The rows are grouped in 4 different ways at once. Each group adds its own fixed numbers to the row, and there is some noise. The rows also spread widely along 14 directions, which tell nothing about the answers.
(in the rows, 128 means zero)
Some rows, each with its group in each grouping after it:
[111 126 100 138 111 173 136 117 120  82 159 137 137  92 117 156 133 138
 169 119 142 193 144 102 100 152  98 156 172] : z314 (2) (0) z422
[128 202 118 105 140 185  53 120  85 125 102 125 122 137 170 104 141 190
 161 141 106 163 189  86 141  56  87 120 113] : z554 (2) (0) z673
[129  96 131 140 148 145 140 136 128 175 121  94 117 147 138 153  91 161
 188 113 150 147 156 110 166 187 123 113 120] : z151 (1) (2) z993
[134 143 127  97 158 125 159 159 108 122 158 116 113 145 152 123 141 117
 115 144 156 111 140  93 150 139  99 117 122] : z151 (1) (2) z536
[148 130 109 109  87 166 146 118 119 114 138 124 126  67 126 199  99 158
 146 102 128 162 131 126 108 131  87 133 159] : z554 (3) (3) z422
[132 132 109 112 121 170  90 151 147 103  87 153 117 109 116 106 116 107
 149 131 135 138 153 110 127 111 133 119 102] : z314 (4) (3) z993
[106 120 160 126 141 147 130 138 153 160 129 146 124 140 117 103 138 152
 128 135 137 132 158 146 124 149 104 122 156] : z314 (0) (1) z536
[ 97  97 143 117 134 131 139 120  94 135 134 134 101 104 125 101 182 175
 141 129 120 128 133 158 133 163 129 114 184] : z554 (4) (1) z673
[130  97 127  80 158 148 108 163 106 147 140 148  99 139 120  86 144 146
 135 132 166  92 147  89 184 123 105  78  85] : z151 (3) (3) z673
[149 147 120 121 116 159 149 114 123 133 154  93 124 132 146 120 124 121
 120 135 132 117 118 112 112 127 117  90 109] : z314 (0) (3) z536
[163 145 119 110  75 190 142 116 142 106 140  87 114  91 122 167 116 122
  98 130 141 104 137 109 103 128  93  99 137] : z554 (2) (1) z673
[151 154 149  95 107 162 128 158  91 142 127 146 141 112 145 148 142 142
 118 141 125 105 179  90 132 148 102 119 144] : z151 (1) (2) z993
[145 147 169 135  81 186  84 112 154 202  87 149 134 150 132 165 102 169
 123 121 118 113 204  95 134 126  77 137 146] : z314 (3) (1) z673
[158 112 146  80  96 140 119 180 131 131  79 170 113 101 135 112  96 155
 107 113 127 121 166 106 163 112 113 124 102] : z554 (4) (2) z993
[122 157 118 138 123 131 137  93  99 148 133  96 124 102 155 175 146 137
 146 135 100 133 126 149 101 132 117 123 172] : z151 (3) (1) z673
[129 126 141 109  97 178 120 136 155 113 109 111 100 103 112 111 125 128
  83 139 136 100 152 131 115 140 126  97 142] : z554 (3) (3) z536
[148 137 141  79 139 160 124 165 112 129 121  95  99  99 127 139 111 144
 107 135 159  99 177 115 149 114  91 101 111] : z151 (3) (1) z993
[128 129 131 113 135 140 138 134 122 125 142 136 115 123 134 127 132 141
 128 124 141 133 147 111 133 119  94 126 133] : z314 (2) (1) z993
[128 121 157 156  59 152 161  99 158 139 140 104 141 104 146 112  99 170
  83 119  98 169 141 132  83 134 119 129 143] : z314 (3) (1) z422
[113 133 119 124 135 183 128  98 107 121 196 115 118 134 120 139 163 140
 144 131 156 113 141  94 118 147  84 100 153] : z314 (3) (2) z536
[114 124  94 124 153 150 111 136 117  89  97 129 107 111 122 146 131 109
 176 134 149 154 151 119 131 149 134 151 145] : z314 (2) (2) z422
[112 118  94 142 131 122  97 126  87 133  92 154 137  94 133 134 131 144
 194 124  99 181 131 141 126 125 163 132 129] : z314 (3) (0) z673
[123 139 135 124 124 170 108 140 130 139 128  96 130 122 145 121  93 147
 126 138 136 151 187  93 128 118 118 113 100] : z151 (3) (2) z993
[130 153 163 110 133 165 138 147 155 124 126  65 115 133 129 100 121 128
  86 162 155 117 175 134 104 130 108 106 130] : z314 (0) (0) z673
[141 171 127 123 101 149 112  95  97 155 117 147 136 108 153 176 131 143
 123 122  87 113 148 129 105  97 100 128 158] : z314 (2) (2) z536
[147 142 143 110  88 153 127 142 175 123  99 134 122 124 153  89 110 148
 104 126 113 135 137 113 129 103 102 113 110] : z151 (2) (2) z673
[169 157 147 117 111 111 166 134 112 160 115 135 128 166 193 144 139 151
 146 127 121 135 135  80 157 153  88 149 140] : z314 (3) (3) z673
[134 130 124  99 156 104 116 154  92 141  87 144  91 143 160 132 147 129
 140 136 136 106 154  99 185 127 112 145 132] : z151 (3) (1) z673
[125 134 149 128 109 176 119 137 164 129 125 145 131 141 119  84 156 128
 116 150 138 120 157 106 114 145 111 110 136] : z314 (2) (1) z673
[148 156 130 108 146 124 142 153 125 132 108  88 115 110 151 119 114 119
 119 148 122 112 131 152 120 113 133  83 100] : z151 (2) (0) z993
[137 151 120 131  86 141 137 118 124  94 116 175 114 130 145 138 172  95
 110 135 110 105 122  91 121 153 109 156 185] : z314 (2) (0) z536
[141 159 141 117 142 145 131 135 124 147 127 135 127 153 152 148 143 130
 151 140 139 115 157 102 133 143  93 123 139] : z314 (3) (2) z993
[175 157 133 121  59 121 149 142 113 117  88 124 137 109 186 126 102 149
 105 124  90 163 139  94 127 111 125 151 116] : z314 (3) (0) z673
[169 143 165 121  63 135 165 159 164 125  86 108 134 121 162 109  95 141
  80 137 113 148 158 111 116 140 121 144 127] : z314 (2) (0) z673
[145 121 130 105 143 106 150 154 118 143 111 115 114 140 156 133  93 146
 133 119 145 146 148 106 160 115 111 139 100] : z314 (1) (2) z673

New rows, each followed by its group in each grouping:
[166 181 129  93 117 181 121 159 122 146 125 103 157  96 131 155 116 128
 137 151 130 124 160 125 100 117 106  83 105] : z151 (1) (3) z673
[121 122 109 132 120 131 130 104 143 121 128 131  98 143 153 124 106 136
 131 106 128 149 119  97 145 103 101 140 121] : z314 (3) (3) z536
[126  88 137 111 149 113 176 158 117 139 128 106 111 112 126 129 117 138
 146 124 154 144 133 151 140 183 138 126 144] : z314 (0) (3) z536
[144 178 133 107 116 103 148 124 106 151 142 138 127 129 171 196  91 112
  67 130 114 124 153  99 119  67  73 159 140] : z554 (0) (0) z536
[150 159 127 112 143  95 160 145 132 133 102 172 111 166 161 119 173  88
 128 142 119  87  94 120 142 145 114 128 148] : z314 (1) (3) z536
[ 95  82 126 111 158 115 126 115  97 125 145 168  81 143 126 101 164 132
 117 118 142  86 131 109 163 127 118 118 144] : z314 (2) (2) z993
[134 179 112 110 129 153 119 115 104 147 147 134 136 108 148 179 132 116
 140 134 114 120 141 120 106  96  85 119 144] : z151 (4) (3) z536
[124 137 135 125 110 183  98 139 122 142 138 151 148 132 127 125 124 138
 121 146 137 140 186  75 121 137 116 117 116] : z554 (3) (2) z422
[107 121 130 160 105  92 118 143 162 103  39 142 110 147 167  32 134  92
 101 155  84 156 126 129 126 130 203 151 115] : z314 (4) (0) z673
[150 143 119 115 129 167 112 153 114 127 114 117 123 129 121 118 132 103
 127 152 143  99 156 104 132 143 136  91 104] : z314 (2) (0) z536
[107  90 164 158 108  58 155 130 111 200 106 154 129 164 173  82  97 137
  48 126  83 133 149 112 145 115 173 150 107] : z314 (1) (1) z536
[140 179 167  95 157 191  98 150 136 168  90  91 102 154 137 149 139 143
 134 158 153  78 211 120 145 155  76 109 159] : z151 (2) (3) z536
[102 142 120 138 109 149 138 116 122  77 115 114 121  88 130 127 172 112
 127 152 115 157 142 144  80 157 142 155 198] : z314 (2) (1) z673
[129 165 130 138 111 148 119 106 118 154 128 122 123 138 157 144 135 122
 120 137 103 109 143 112 118 122 105 119 147] : z151 (4) (0) z536
[127 110 133 119 122  91 191 136 133 128 146 136 130 109 139 166 118 129
 121 115 133 154 114 139 113 144 105 155 164] : z314 (1) (2) z673
[157 186  99 140 108 202 114 126 123 113 151 106 145 160 152 136 132 113
 156 152 142 142 148  45 123 145 104 104 105] : z554 (1) (0) z536
[131  90 109 115 162 127 164 133 128 129 164  77  86 130 135 114  91 161
 159 101 164 141 102 120 168 127 101  82  86] : z151 (1) (0) z993
[102 139 147 151 133 110 152 117 111 174 144 113 144 136 162 146 125 111
  99 150 105 135 156 121 100 142 144 133 149] : z151 (1) (3) z993
[115 146 131 117 135 124 139 160 152 107 124 137 132 118 131 147 108  85
  96 148 148 148 166 116 105 119 114 162 140] : z314 (3) (2) z536
[182 151 132  94 126 141 147 180 121 148  94 105 132 129 157 145 107 138
 156 138 143 124 151 102 158 154 112 109  98] : z151 (1) (2) z673
[107 102 115 122 145 174 100 118 114 127 119 103  87 106 103 119 138 134
 144 131 145 103 151 136 138 145 128  95 137] : z151 (4) (1) z422
[127 139 142 138 122 200  86 127 141 153  81  80 108 150 120 123 114 111
 120 156 146  99 199 105 128 166 146 109 126] : z314 (0) (3) z536
[191 128 137  89  90 157 163 192 124 125  98 121 138  84 123 126 105 150
 131 124 137 130 144 129 137 162 123 103 105] : z314 (1) (1) z536
[129 105  80 122 107 162 112 149 102  94 116 119 137  70 115 142 110 101
 153 137 134 157 144 105 120 141 168 116 103] : z151 (2) (2) z673
[142 112 121  98 128 122 149 152  89  93  97 126  95 106 143 107 155 128
 131 132 132 112 130 126 149 164 144 129 141] : z314 (4) (2) z422
[ 99 168 139 133 136 151 129 114 131 150 152 109 143 111 143 165 125 125
 117 149 115 152 169 140  80 118 100 135 170] : z151 (2) (3) z536
[109 102 109 124 119 147 114 127  71 131 146 116 123  90 118 151 133 119
 130 136 132 126 161 105 128 142 143 120 138] : z151 (4) (0) z673
[119 122 126 142 121 131 137 125 137 139 112 118 132 116 134 132 127 119
 145 139 121 151 131 141 105 151 147 124 140] : z314 (3) (3) z673
[116 125 154 120 117 160 117 118 148 144 126 144 105 147 138 110 132 156
 118 124 131 115 161 106 139 134  95 119 147] : z554 (4) (2) z993
[169 181 167 117  84 109 131 157 111 190  71 145 146 130 187 149 100 134
  82 142  75 111 176 116 130 111 117 144 127] : z151 (4) (0) z536
[148 123 109 105 154 145 155 140 106 129 159  56  97 126 132 138 120  92
 118 144 168  73 126 114 142 148 128  70  90] : z151 (4) (2) z536
[146 129 122 116 125 167 139 137  85 128 142 120 119 131 144 130 149 168
 173 122 146 142 157  85 158 172  98 129 143] : z314 (2) (1) z536
[145 137 103 130 110 161 155 116 108  88 133  80 122 100 152 126 126 148
 160 126 128 168 121 117 111 154 131 118 128] : z314 (2) (2) z422
[131 153 122 140 114 172 100 129 105 153 127 116 149 125 136 142 106 126
 131 149 123 147 179  94 110 125 134 111 106] : z554 (4) (0) z422
[156 148 124 101 129 131 150 112 135 115 118 140  84 142 152 160 148 117
 132 114 137  75 107 115 147 127  73 122 157] : z314 (2) (2) z993
[153 144 135 111 123 203 123 120 120 129 140  34 105 105 120 146  93 167
 137 127 161 118 174 121 123 133  97  73 107] : z314 (3) (0) z993
[132 138 134 118 115 140 116 118 114 159 124 154 125 130 139 141 123 135
 117 120 113 106 149 116 129 106 105 123 131] : z314 (4) (2) z536
[163 141 127  83 152 113 140 195  93 155 107 180 141 131 153 144 158 133
 189 141 142 130 143  99 172 165 104 126 124] : z151 (3) (3) z673
[101 181 121 152 112 155  96 105 135 133 117 198 150 151 152 153 164  96
 149 143 100 155 160  87  98 127  96 183 187] : z314 (4) (3) z536
[142 112 125 121 130 142 130 128  98 180 146 144 138 110 105 175 120 123
 131 128 138  94 144 130 122 136 117  92 118] : z314 (3) (1) z422
[139  89 141 109 144 100 161 168  94 164 108 109 117 102 130 182  85 129
 135 122 155 133 171 131 152 170 140 140 128] : z314 (3) (3) z993
[126 143 120 111 136 158 124 134 122 128 136 137 119 121 124 157 141 119
 145 135 142 117 148 120 124 144 102 120 153] : z554 (4) (2) z536
[ 96  90 148 127  90 141 111 142 135 112 120 177 122 119 119  46 142 139
  71 136 115 141 162  99 125 117 146 134 130] : z314 (2) (0) z673
[122 129 151 127 136  90 158 139 112 144  83 134 111 134 184  76 150 189
 166 118  87 176 122 162 146 152 136 148 160] : z314 (4) (3) z536
[153 162  91  99 155 155 107 138 127 105  84 114  91 118 138 161 125  97
 164 137 144 106 130 121 143 115 115 105 115] : z554 (2) (3) z993
[140 149 142 110  75 164 114 139 116 122 125 181 137  96 130 129 157 120
  90 142 103  95 153  99 110 128 109 114 157] : z151 (3) (0) z993
[100 101 140 128 142 136 124 132 120 151 120 153 120 120 111 163 139 148
 172 121 143 150 168 137 134 170 103 157 190] : z314 (4) (0) z673
[160 187 129 108 111 121 137 115 112 126 100 130 110 135 185 133 138 140
 111 127  94 108 121 120 130  91  95 129 136] : z314 (3) (2) z536
[166 133 121  94 100 190 133 164 157 115 142 127 135  96 111 122  92 143
 124 123 157 144 146 103 122 109  85  91  82] : z554 (4) (1) z422
[159 133 114  96 111 182 156 115  78 111 183  93 108 113 136 130 158 151
 133 121 152  96 123  89 136 151  91  82 130] : z314 (2) (3) z536
[149  91 160 115  59 113 189 142 157 119 125 128 120  89 139  71 122 161
  64 115 107 134 102 148 113 135 133 109 129] : z314 (3) (1) z673
[112 106 135 107 153 113 119 152 112 140 120 159  90 155 133  70 155 112
  86 146 139  82 145 102 168 121 137 109 110] : z554 (4) (1) z536
[147 137 110  86 159 118 117 154 109 115 106 170  96 154 138 114 169  86
 128 144 149  67 126  93 167 115 112 114 111] : z314 (2) (2) z673
[134 183 155 115 135 127 166 170  80 127 142 117 175 123 167 110 168 123
 110 182 117 155 175 116  83 163 143 136 145] : z314 (1) (2) z422
[104  94 130 111 143 112 147 125 115 130 146 154  93 122 128 100 177 138
 131 124 132 104 107 138 148 143 110 114 162] : z151 (4) (1) z673
[135 157 126 133  90 152  89 133 137 158 102 197 157 137 148  90 144 135
 127 139  83 134 139  96 121  94 123 112 109] : z151 (1) (1) z673
[116  88 166 111 142 106 160 177 131 162 129 149 131 118 114  62 139 142
 101 142 133 120 142 165 128 155 150  96 119] : z314 (4) (1) z536
[147 136 146 130  43 205 115 119 149 128  98  94 136  81 138 128  79 186
 103 117  99 163 179 119 102 133 124 118 135] : z554 (2) (2) z536
[119 115 130 133 147 156 112 139 122 170 119 133 130 131 107 134 135 118
 158 144 141 111 156 136 126 170 146  94 128] : z314 (3) (3) z536
[155 101 132 111 116 131 164 163  86 157 137  89 139  87 128 156 101 155
 148 131 141 148 150 135 134 170 143  99 115] : z554 (4) (0) z673
[102 122 134 135 134 129 117 108  71 161 126 124 122 123 158 141 124 162
 147 121 111 158 177 112 133 126 130 149 147] : z314 (4) (3) z993
[141 117 125 131  98 140 150 121 108 130 138 153 130 121 140 145 130 147
 141 114 123 145 132  98 131 154 104 140 150] : z314 (2) (0) z422
[153 150 121 128 113 156 101 154 154 142  72 125 144 128 131 131  98  87
 129 154 127 123 163 114 115 123 153 110  85] : z314 (2) (2) z673
[165 146 162  98 105  92 190 172 133 130 103 159 135 116 170 113 142 131
 104 136 106 129 121 139 118 149 117 136 145] : z314 (2) (3) z993
[109 138 126 150 131 158  95  97 108 152 119 148 113 179 159 111 156 148
 168 127 119 131 161  74 156 149 112 142 147] : z314 (4) (2) z536
[112 131 113 111 163 153  98 113  74 130 161 146  99 142 118 146 163 115
 134 137 156  77 156  84 150 117  96 104 136] : z314 (3) (0) z993
[113 125 115 149 161 131 127 129 113 162  96  88 118 123 133 152 116 140
 177 137 123 155 144 161 129 169 160 117 143] : z554 (1) (1) z536
[ 95 103 105 131 182 110 122 141  73 137 131 138 115 141 144 150 131 125
 190 131 156 170 166  88 163 156 138 158 132] : z314 (3) (3) z993
[149 109 135 128 111 134 150 135 128 173 113 132 127 121 134 171 101 150
 162 108 132 138 139 128 143 171 114 127 141] : z314 (3) (3) z536
[144 138 127 103 132 158 110 150  89 134 113 165 115 146 140  82 195 131
 151 150 125  77 134 101 159 170 138  82 129] : z554 (4) (2) z536
[141 130  96 128 115 139 144 128 150  94 117 150 113 118 123 141 159  78
 158 132 138 116  94 121 120 154 118 130 151] : z314 (4) (1) z673
[127 139 108 131 112 116 124 115 112 134  87 145 129 103 146 175 119 104
 142 127 102 149 132 136 109 120 139 161 158] : z314 (0) (3) z673
[156 137 148 107 116 103 187 159 122 141 122 102 124 104 159 194  87 139
 112 123 137 148 152 126 132 155  88 158 157] : z151 (3) (0) z422
[158 158 130 123 114 143 158 105  72 133 140  61 114 127 166 129 140 133
 102 147 117  98 129 117 115 142 133  93 126] : z314 (0) (0) z422
[133 176 139 113 147 163 113 158 108 154 129 119 169 115 137 127 121 129
 143 163 130 160 187 129  89 114 123 110 103] : z314 (4) (3) z422
[113 139 139 136 134 154 109 125  94 176 157 125 142 140 145 119 131 160
 137 142 120 137 171  99 133 131 115 102 122] : z151 (3) (0) z536
[179 224 122 131 123 159 136 122 114 152 137 112 146 179 172 175 145  83
 128 162 128  86 144  71 114 132  85 110 123] : z314 (1) (0) z536
[165 141 111 121  86 171 109 110  91 138  72  96 104 104 142 204 121 123
 152 126 118  96 158 106 141 165 132 128 155] : z554 (4) (2) z673
[119 105 150 113 120 179 113 147 147 142 119 131 113 122  97  97 142 157
 120 138 149 114 167 126 134 158 121  93 139] : z554 (1) (1) z673
[171 138 149 152  69 100 193 125 150 175 105 145 139 172 190 144 145 100
 115 136  94 101  94  90 135 202 129 135 155] : z151 (1) (3) z673
[138 121 117 107 110 148 141 146 116 104 127 138 121  99 135 122 125 143
 132 121 129 142 130 111 131 136 126 112 123] : z554 (1) (2) z993
[120 112 136 110 181 135 149 134 139 165 150  79  83 161 129 162  97 136
 141 122 186 112 156 118 164 146  82 114 127] : z554 (4) (3) z536
[154 145 141 113 103 196 135 129 106 149 166  92 134 128 140 111 146 153
 129 141 136  95 154  94 126 163 105  69 116] : z151 (4) (2) z536
[144 137 112 104 125 149 143 112  95 104 129 116  90 115 135 170 158 120
 134 123 140  83 126 116 138 154  99 124 173] : z314 (2) (2) z536
[144 134 134 118 103 103 148 104  94 171 102 128 123  92 159 170 117 156
 131 108  83 126 118 167 114 107 123 128 152] : z314 (4) (3) z673
[179  85 109 115 101 109 186 154 120 141  93 100 111 106 144 172  93 120
 166 111 141 134  96 125 160 198 152 119 120] : z554 (0) (3) z673
[158 181 138 128 126 120 145 118 112 173 115 131 133 147 174 156 142 146
 148 133 101 117 127 132 127 128  94 120 144] : z314 (3) (1) z536
[162 123 116 102  82 186 107 165 148 111  98 164 125 110 103 136 124 109
 121 132 149 109 154  77 142 144 113 115 118] : z554 (1) (1) z673
[142 118 101 109 141 163 130 149 104 113 141 125 120 114 103 156 154 101
 168 143 174 111 142 100 139 169 117 109 131] : z314 (3) (1) z673
[139 143 125 115 111 139 139 109 129 130 128 116 109 121 152 152 137 135
 131 125 122 111 120 119 130 131  97 116 150] : z151 (3) (2) z673
[109 128 105 145 132  93 146 109 134 130 128 111 117 140 170 116 103 104
 111 136 112 168 106 115 117  94 150 137 106] : z554 (0) (3) z673
[110 112 174 156  51 139 138 128  99 161 146 170 177 112 139  86 144 136
  43 156  81 139 181  95  79 155 169 132 149] : z314 (3) (0) z422
